The first 8 rows are patterns. Each new row is the sum of 2 different patterns, raised or lowered, with some noise. Before adding, each is slid sideways (what falls off one end comes back at the other), maybe read backwards, and multiplied by a number that may be negative. Names go in the order of the patterns.
In the rows, zero is written as 128.
Known rows, each followed by the names of its patterns:
[144 162 105 122 132 113 136 116 102 128  93 127 138 119  97 129 125 102
  96 152 131 113 118 132 155 105 122 119 128 111 148 159 135 145 112]	pud
[106 142 122 163 101  93 130 106  98 118 148  93 144 142 105 138 124 155
 160 159 162 150 157  95 151 137 134 162  95 102 152 100  97 162 159]	Minur
[ 93 140 127 103 115 157  97 155 111 109 136 114 107 118 117 135 119 111
 109  97 131 122 157 157 147 132 126 154 140 124 113 149 133 143 159]	Gabu
[132 118  93 113 136 120 145 106 120 157 146 163 147  98  98 101 113 160
 152 131 129  94 102 123 104 115  96 159 151 112 115 103 143 120  95]	moga
[ 96 131 155 135 132 151 107 154 152 152 158 131 110 161 156 140 128 139
 105  95 146 102 111 100 113 140 127 150 115 126 116 147 102 138 110]	Malo
[127 156 136 145 152 124 100 112 155  97 127 149 158 163 158 146 110 151
 154 159 154 141 145  93  95 143 101 144 124 139 156 140 154 144 120]	kuzu
[ 97 161 114 133 162 101 119 105 120 151 129 154 139 100 156 158 141 163
  99  99 150 142 119 161 109 100 105 151  97  98 136 108 145  97 151]	pofel
[112 155 105 157 136 163 157 126 135  98 146 138 105  94 126 101 159 139
 155 162 111 104 137 142  98 130 149 137 140  98 141 158 162 111 116]	Dab

New rows. What belongs after each?
[152 126 121 136 130 100 141 130 105  72 141 122 108 101  81 107 142  86
 106 136 115 124 165 117 110 120  90 136 131 110 104 119 130 154 146]	Malo Dab
[163 183 169 160 202 175 125 166 151 191 164 131 107 162 176 157 146 172
 129 143 140 130 167 142 166 130 131 192 166 146 189 129 157 152 147]	Malo Dab
[156 124 144 117 164 124 177 116 155 181  86 154  87 136 178 137 149 176
  82 147 159 127 180 112  96 133 150 122 149  93  83 119 154 134 124]	Gabu pofel
[171 129 107 138 153 131 141 120 114 143 107 128 156  86 107 133 125 140
  83 102 130 127 122 114 148 105 137 154 132 110  89 139 160 149 136]	pud moga
[116 137 126 114 109 148 156 143 142 115 125  99 120 156 155 100 155 133
 142 143 121 138 109 161 112 113 107 145 149 133 133 160 133 163 127]	kuzu Dab
[178 149 139 174 107 127 175 124 130 161 172 132 143 152 165 136 107 156
 123 132 150 153 123 171 165 112 158 136 160 186 183 160 160 158 106]	Minur pofel
[119 164 160 178 176 183 169 138 170 158 175 177 147 183 175 123 208 139
 168 195 167 164 205 122 148 150 139 165 177 150 131 154 159 154 117]	pud Gabu
[ 99 109 103 120 128 121 102 148 105 112 126 109 154 120  99  83 147 122
 128 106 135  97 103  79  84 107 103 132 116 101 135 145 108 156 104]	Minur Dab
[ 86  65 107  67  86  67  63  97 104 116  58  85 118  92 100 119  76  89
  88  73 111  87  38  57  63  52 111  94  96  80  72  63  85  69  85]	moga Malo
[183 143 154 126 179 168 142 183 134 165 123 129 124 155 137 183 107 120
 133 115 144 130 119 148 123 135 142 124 163 118 166 175 139 167 127]	Gabu pofel
[172 149 153 119 147 157 159 155 140 118 112 155 131 166 122 152 143 157
 148 144 142 108 140 105 163 109 108 161 144 160 167 159 126 134 163]	Malo pofel
[130 137  88 104 109 119 158 115 109 123  84 156 161 121 124 140  93 123
 158 134  89 147 160 124 142 122 147 101 156 107 140 132  99 145 138]	kuzu pofel
[193 153 149 148 145 189 131 134 184 176 143 151 160 143 169 170 197 190
 162 152 180 138 170 129 118 149 146 183 141 183 164 166 137 147 153]	kuzu Dab
[134 125 124 150 142 136 147 137 162 122 124 160 139 133 177 178 133 177
 119 168 183 124 150 161 142 159 136 133 157 131 164 152 144 105 131]	pud Gabu
[133 143 146 170 122 117 155 140 117 102 156 124 130 150 148 123 100 143
 135 134 109 115 144 126 145 150 131 153 142 147 173 149 139 156 173]	pud Minur
[108 149 142 119 122 150 128 105 139 135 154 118 100 113 147 133 151 108
 140 105 133 104 117 127 127 173 127 140 162 152 123 145 101 139 124]	moga Dab
[145 133 150 123 143 157 138 147 106 184 141 162 152 126 120  94 139 133
 133 105 172 135 173 183 127 143 149 170 149 153 109 176 183 152 135]	pofel Dab
[119 153 111 133 157 146 104 170 173 124 121 146 107 162 101 108 116 114
 132 109 139 146 178 131 144 151 119 132 145 167 152 162 155 131 146]	Minur Dab
[138 108  96  66  81 113  69  88  69 132 117  98 107  84 128  88  80 125
  82  68  90 102 100 113  68  96 111 121 142 117  58  75  76  75 116]	pud moga
[105 107 101 132 128 107  95 101 116 143 145 106 139 156 125 121 131 129
 116 123 144 133  99 117 107 116 139 111 142 119 141 161 121 116  95]	pud kuzu
[ 92 121  61 124 149 117  80 130 155 127 109  86 125  88 124  60 124 110
  96 157 110 116  99  72 124 110 112 154  79  72 109  73 143 128  68]	moga pofel
[161 153 161 193 208 159 148 167 201 120 190 159 207 169 140 188 149 164
 186 158 107 155 129 176 192 168 180 125 121 150 158 134 156 194 161]	Minur Dab
[ 89 138 100  92 122  77 136 120 112 119  82  93 131 157 144 122 119  82
  97 135  80  77  97  96 129 131  96 106 104  73 113 107  88 114  61]	Gabu Malo
[ 95 110  86  91 127 122 143 109  85 105 115 122 152 149 110 133 140 149
 110 114 117 138 135 109 133 138  99 114 144 115 121 115 105 124 134]	moga Malo
[160 149 158 139 158 131 166 158 166 131 153 166 137 131 132 158 143 170
 156 131 128 161 155 162 181 156 154 177 147 166 147 133 148 134 163]	kuzu pofel
[233 146 221 176 225 187 210 157 138 226 155 144 167 235 189 207 227 160
 156 233 217 225 233 168 196 223 172 219 160 145 191 169 237 211 190]	kuzu pofel
[102 155 161 177 181 144 106 143 116 131 138 128 136 120 134 102 150 133
 144  89 137 147 152 121 117 134 132 141 130 126 133 142 120 114 143]	moga Dab
[140 134 147 171 151 140 104 130 135 127 158  74  96 134 103 107 162 164
  88 154 128 144  95  79 106  78 101 110 119  71 120 116 110 114 113]	Minur Malo
[155 163 170 135 122 119 110 158 160 148 167 127  83 137  85 146 164 116
 127 150 119 146 136 112 168 140 109 131 142 139  97  86 133 143 147]	Gabu moga
[130 120 153 124 121 141 125  84 108 156  86 117 133 164 171 135 135  97
 142 134 134 148 138 154 114  91 125  88 123 134 153 158 151 144 127]	moga kuzu
[109 130 107 120 132 104 114  90  98  92  97  94  93 108 117 128 121 124
 102 125  90  97 108 126 128 120  84  96 100 128  89  87 121 123 105]	kuzu Dab
[142 164 143 134 146 133 145 144 135 134 149 120 155 127 142 145 123 127
 134 138 110 130 150 132 134 135 128 164 147 117 132 133 135 141 157]	Gabu Dab
[181 195 180 177 182 161 167 182 190 205 202 204 208 181 163 178 174 211
 186 193 178 216 177 208 225 179 193 207 185 177 192 157 159 179 190]	moga pofel
[149 164 169 138  94 175 155 131 129 188 147 125 163 104 155  99  92 173
 164 113 163 134 177 195 149 199 125 156 137 160 127 173 192 183  94]	pud Dab
[108  89 112 128 159 146 138 137 121 139 131 132 105 151 130 130 156  85
 135 129  80 100 155  83 142  91  92 135 108 104 114 120 113 109 108]	pud Gabu
[193 168 156 148 176 160 152 178 171 147 171 170 167 196 161 166 193 207
 220 194 147 160 155 157 207 213 179 188 149 149 177 151 167 156 189]	pud moga
[133 102 113 164 150 147  95 142 141  91 150 131 148 129 148 111 159 146
 111 160 122 126 109 117 106  84 133 159  96 121 103 119 128 112 110]	pud pofel
[ 90 111 140  72 117 132 149  94 114 127 101  98  53 127 112  79 109 105
  53  52  89  52  92 104  59 126  84 112 132  66  85 136  78 106 119]	pud Minur
[130 122 120 151 167 121 142 151 155 133 159 156 143 157 150 148 139 154
 140 139 165 150 151 160 152 180 154 141 125 151 114 126 159 124 139]	Gabu kuzu
[153  80 107 109 114 175 145 179 130 149 132 143 121 120  80  71 136 101
 121  84 121 115 161  79  99 111 131 115 148 126 117 175 100 132 148]	Malo Dab
[ 75  63  87  62 100  42  49 104 108  94 110  98  83  96  94 112 134 120
  84 109  41 121  88  57  93 121 109 101 105  94  91 114 129  93 113]	Gabu kuzu
[125 131 118  88  93 109 106 118 154 130 110 102 134 141  88  86 124 119
 103 131  98 123  87  98  86 126 100 121 105  99 103 129 113  96 120]	pud Gabu
[132 118  76 112 134 108 145 121 108  84 119 141 122 117 106 129 106 155
  94 120 129  94 124 135 138 128  83  94 115 114 147  97 107 124  86]	moga pofel
[118 129 135  87 101 107 126 127 131 142 145 124  98 114  86 115 111 106
 131 110 121  81  89 128 103 110 127  91 153  99  95 131 131  79 144]	Gabu moga
[171 110 207 152 150 159 181 204 150 153 172 157 116 136 163 136 163 161
 124 162  96 104 170 142  99 142 139 156 136 157 149 111 154 148 126]	pud pofel
[185 185 140 126 110 191 124 117 127 166 184 144 165 163 152 134 151 148
 148 175 145 185 140 152 106 139 155 160 150 148 164 147 147 144 185]	kuzu Dab
[ 57  52  93  82  48  56  48  75  85 133 116  82 117  80  81  74  80  77
  67 115  84  45  92  42  89  96 112  99 107  76  61  84  62  80  80]	Gabu kuzu
[168 154 129 119 145 158 147 115 131 143 171 134 181 177 137  96 116 179
 123 158 160 167 175 109 146 141 137 136 150 149 186 102 130 127 141]	moga Dab
[118 111  73 126  95 100  94 117  83  63  92  89 125  78  67 118  96 114
 112  95 123 132  91 149  92  99 119 128 107 112 131 136  77 103 124]	pud Gabu
[125 128 151 142  86 109 134 114 102 134 143 135  79 136 119 137 128 108
 124 137  94 177 149 132 161 136 165 133 124 136 108 106 105 141 150]	pud Dab
[ 96  95 123  97 121 130 115 120  61  91 131 109 100  91  96 138  92 135
 116 118 119 116 114  93 128 105  68  69 116  65 122 121 136 143 110]	kuzu Dab
[139 134 128 128 131 147 164 124 142  97  89 111  99 129  74  85 134 141
 114 132 120 102 144 117 138 165 151 102 150  75 151 128  93 130 154]	Gabu kuzu
[ 94  73  76 100  89  41  82  26  23  86  69  81  58  20   9  17  18  39
  99  27  54  46  43 108  85  35 103  87  20  50  83  58  44   7 102]	Minur moga
[112  96  83 114 129 102 105 114  95  82 126 124 102 111 109 111  95  66
 109  77  56 108 114 118 104 119 103  80 117 115 127 119 101 120  86]	pud kuzu
[ 92 149 131 121  98 155 176 155 186 121 105  75  89 128 172 121 138 129
 130 141 134 137 100 129 140 138 103 151 139 153  96 115 142 142 104]	moga Dab
[132  98 131 149 123 131 131 153 139 105 148 127 113 118 130 169 113 119
 114 122 115 154 179 129 159 142 154 151 114 129 128 127 149 122 106]	pud kuzu
[211 125 166 170 169 139 219 159 185 168 158 207 189 180 193 184 207 142
 178 167 152 207 146 185 224 175 158 201 227 173 187 159 224 161 165]	Minur Gabu
[116 120 164 169  96 162 136 155 156 115 139 111 134 160 158 107 173 130
 173 181 122 109 122 128  98 173 114 105 102 106 147 132  86 106 124]	pud Malo
[139 175 161 153 160 159  95 182 141 105 149 166 181 175 193 169 154 180
 148 172 179 160 166 137 104 175  97  93 185 180 155 184 166 191 111]	Minur kuzu
[149 148 108 103 145 149 131 181 147 136 162 143 117 155 122 115 125 132
 117 114 140 122 153 140 127 186 126 174 187 147 135 149 142 107 134]	Minur kuzu
[144  91 131 130 138 131 118 133  96 136 114 107 100 134 126 124 103 121
 134 128 134 116 124 120  96  99 128 127 134 129  93 105  87  98 126]	kuzu Dab
